The rows are grouped in 2 different ways at once. Each group adds its own fixed numbers to the row, and there is some noise. The rows also spread widely along 3 directions, which tell nothing about the answers.
Known rows, each followed by its group in each grouping:
[-117, 433, -195, -169, 75, 174, 218, -121, -62, -22, 352, 283, -51, -87, -10, -29, -21, -256, -161, 125, 178, 209, 54, -249, 75, 48, -146, -447, 91]	B k_618
[-13, 147, 19, 5, -77, -5, -39, -260, -18, 69, 131, -86, 21, -47, 123, -148, 51, -8, 32, 152, 0, 131, -108, 25, 156, -147, 17, -119, 27]	W k_411
[-63, 57, -94, -46, -37, -129, 41, -147, 52, 54, 154, 104, 85, -53, 163, -96, -3, -100, -6, 75, 15, 19, -60, 67, 26, -36, -31, -246, 12]	C k_243
[-75, -47, 38, -48, -77, -71, -186, -102, 30, -6, -44, -226, 131, 62, 102, -129, 34, -22, 131, 29, 46, -2, -30, 29, -13, -99, 123, 155, 21]	X k_411
[152, -533, 395, 211, 111, -146, -171, -296, 21, 237, -462, -311, -47, 254, 23, -312, 16, 297, -61, 28, -59, -233, -25, 161, 118, -232, 131, -75, -37]	X k_481
[-204, -52, 209, 141, -57, 224, 60, -58, -32, 114, -136, 178, -412, -41, -216, -64, -140, -50, -125, 85, -37, -109, -166, -201, -61, 53, -268, -136, 35]	W k_234
[-212, -160, 108, 180, 39, 190, 81, 87, -76, 186, -258, 226, -515, 74, -310, -22, -270, -153, -218, 15, 149, -221, -6, -296, -14, 40, -262, -277, -1]	B k_529
[9, 70, -91, -126, 73, -110, -112, -326, -10, 22, 165, 21, 142, -33, 248, -253, 134, 41, -44, 155, 73, 184, -55, 76, 238, -118, 105, -206, 49]	C k_618
[5, -89, 269, 109, 16, 55, 162, -189, 40, 173, -75, 8, -168, 141, -17, -167, -59, -33, -121, 100, 33, -110, 11, -158, -9, -146, -174, -361, 21]	X k_481
[-13, -128, 35, 96, 38, -47, -258, -60, -12, 67, -196, -91, -170, 70, 3, -80, -53, 72, -68, 74, 104, -26, -68, 166, 93, -43, -109, 26, -85]	W k_529
[34, -363, 257, 254, 62, -103, 85, -561, -111, 272, -129, 119, -169, -48, 258, -464, 61, 84, -59, 307, -160, 102, -140, -149, 380, -286, 182, -556, 86]	C k_234
[-193, -407, 284, 218, -20, 5, 31, 8, 31, 286, -351, 225, -437, 88, -293, -114, -186, -41, -158, 1, -21, -354, -209, -112, -86, -86, -197, -171, -52]	C k_243
[-144, 59, 106, 20, -81, 135, 58, -32, 170, 85, 41, 77, -31, 58, -138, -53, -102, -12, -114, -11, 59, -139, -18, -46, -56, 51, -114, -95, -17]	C k_481
[-89, -271, 178, 163, -81, -52, -146, -195, -15, 215, -159, -50, -109, 61, -24, -274, 5, 40, 27, 92, -42, -66, -158, -24, 168, -210, 169, 0, 7]	C k_411
[-86, -26, 52, -26, -31, 34, -147, -127, 4, -10, -54, -78, -14, -70, 17, -76, -39, 63, -4, 58, -34, 78, -81, 132, 51, 84, -19, 110, -15]	W k_234
[96, -199, 160, 60, 55, -163, -173, -174, -36, 141, -161, -98, -59, 38, 23, -122, 2, 83, -36, 31, -23, -98, -117, 282, 32, -114, -23, -50, -90]	W k_243
[-162, 305, -282, -144, 34, 46, -74, 45, -20, -96, 162, 30, 94, -36, 80, 65, -161, -204, -23, 8, 226, 112, 155, 23, -12, 172, -50, -26, 3]	B k_529
[-114, -17, -14, -55, 23, 0, -156, -117, 52, 36, -8, 17, 15, 14, 19, -119, -1, 24, -93, 54, 120, 29, -76, 94, 104, -6, 78, 37, 9]	C k_618
[-50, 195, 13, -15, -66, 48, -55, -162, 44, 58, 114, -76, -15, -7, 42, -103, 36, -38, 47, 126, 26, 91, -113, 14, 82, -100, -16, -36, 34]	W k_411

New rows. What belongs after each?
[-163, 169, -37, -29, -131, 70, 56, -152, 66, 108, 178, 99, -22, -75, 28, -124, 2, -158, 23, 147, 27, 87, -100, -159, 54, -54, -24, -109, 69]	C k_411
[-176, 64, -83, 19, -82, 43, -7, 17, 36, 38, 5, 151, -162, -11, -6, -16, -132, -146, -47, 128, 124, -9, -9, -97, 24, 43, -182, -149, 35]	C k_529
[-125, -184, 42, 54, -59, -19, -159, -171, 12, 34, -101, -20, 64, -40, 93, -166, -36, 54, 25, 74, -54, 19, -47, 113, 83, 35, 163, 91, 13]	C k_234
[35, -94, 92, 63, 21, -62, 4, -125, -8, 140, -43, 57, -182, -7, -10, -85, -21, 0, -64, 90, -12, -73, -140, 96, -5, -107, -188, -231, -70]	W k_243
[-78, 80, 10, -59, 43, 62, 59, -96, 27, -5, 23, 65, -152, 49, 33, -88, -19, -104, -67, 94, 141, 6, -40, -107, -24, -48, -187, -192, 89]	X k_618
[-22, 83, -50, -32, -14, -133, 167, -264, 27, 128, 220, 213, -8, -75, 177, -139, -6, -153, -28, 155, -24, 73, -103, -44, 81, -164, -79, -447, 12]	C k_243
[-91, 2, -5, -33, 27, 0, -86, -186, 29, 67, 8, 123, -67, 25, 37, -187, 12, -14, -107, 94, 89, 44, -107, -3, 133, -55, -9, -140, 50]	C k_618
[-200, 47, -18, -13, -44, 118, -73, -22, -32, 42, -58, -46, 1, 9, -167, -72, -97, -122, -32, -23, 52, -76, -32, -108, -12, 13, 42, 77, -9]	B k_411
[26, 31, -24, -94, 124, -60, -40, -242, 15, -30, 33, -54, 66, 65, 199, -154, 64, 6, -41, 160, 123, 113, 2, 37, 96, -97, 6, -157, 56]	X k_618
[-77, -191, 61, 86, 101, 31, -51, -254, -118, 75, -123, -13, -19, -50, 53, -208, -41, 15, -37, 62, -66, 33, -3, 8, 175, 17, 205, -122, 9]	B k_234
[-156, 365, 95, -38, -129, 312, 205, 62, 156, 25, 156, 157, -180, -10, -260, 114, -130, -177, -178, 2, 85, -80, -50, -172, -168, 113, -427, -170, 2]	W k_481
[11, -45, 75, 52, -2, -50, -25, -77, 22, 99, -56, 38, -131, 36, -30, -71, -12, -2, -57, 45, 0, -72, -130, 114, -52, -65, -191, -164, -95]	W k_243
[-238, 40, 149, 51, -110, 251, 88, 74, 179, 125, -72, 151, -204, 46, -306, 11, -157, -95, -155, -62, 72, -223, -60, -150, -144, 73, -264, -62, 10]	C k_481
[1, 139, 74, -54, 12, -10, 121, -230, 90, 16, 139, -56, 82, 78, 148, -92, 4, -20, -36, 131, 78, 28, 63, -55, -33, -84, -112, -294, 57]	X k_481
[16, -40, 10, -18, -32, -148, -144, -275, -3, -1, 8, -238, 166, 36, 249, -191, 83, 16, 142, 135, 17, 77, -20, 33, 107, -172, 175, 17, 93]	X k_411
[-65, -116, 133, 51, -72, -18, -98, -125, 12, 84, -131, -136, -41, 94, 15, -156, -11, -22, 64, 60, 19, -62, -80, -61, -31, -107, 41, 65, 52]	X k_411
[60, 133, 137, -21, 8, 36, 59, -265, 68, 118, 116, -50, -11, 14, 64, -142, 41, 66, -117, 100, 3, 40, -23, 56, 112, -100, -136, -299, -9]	W k_481
[45, -89, 181, 115, -44, -37, -110, -231, -31, 171, -93, -93, -120, 11, -16, -178, 83, 60, 2, 126, -50, 22, -175, 12, 171, -200, 30, -78, -5]	W k_411
[-9, 75, 90, 56, -82, 33, -81, -184, 27, 82, 7, -82, -79, -15, 9, -135, 40, 4, 16, 92, -13, 37, -147, 6, 120, -135, -29, -55, 7]	W k_411
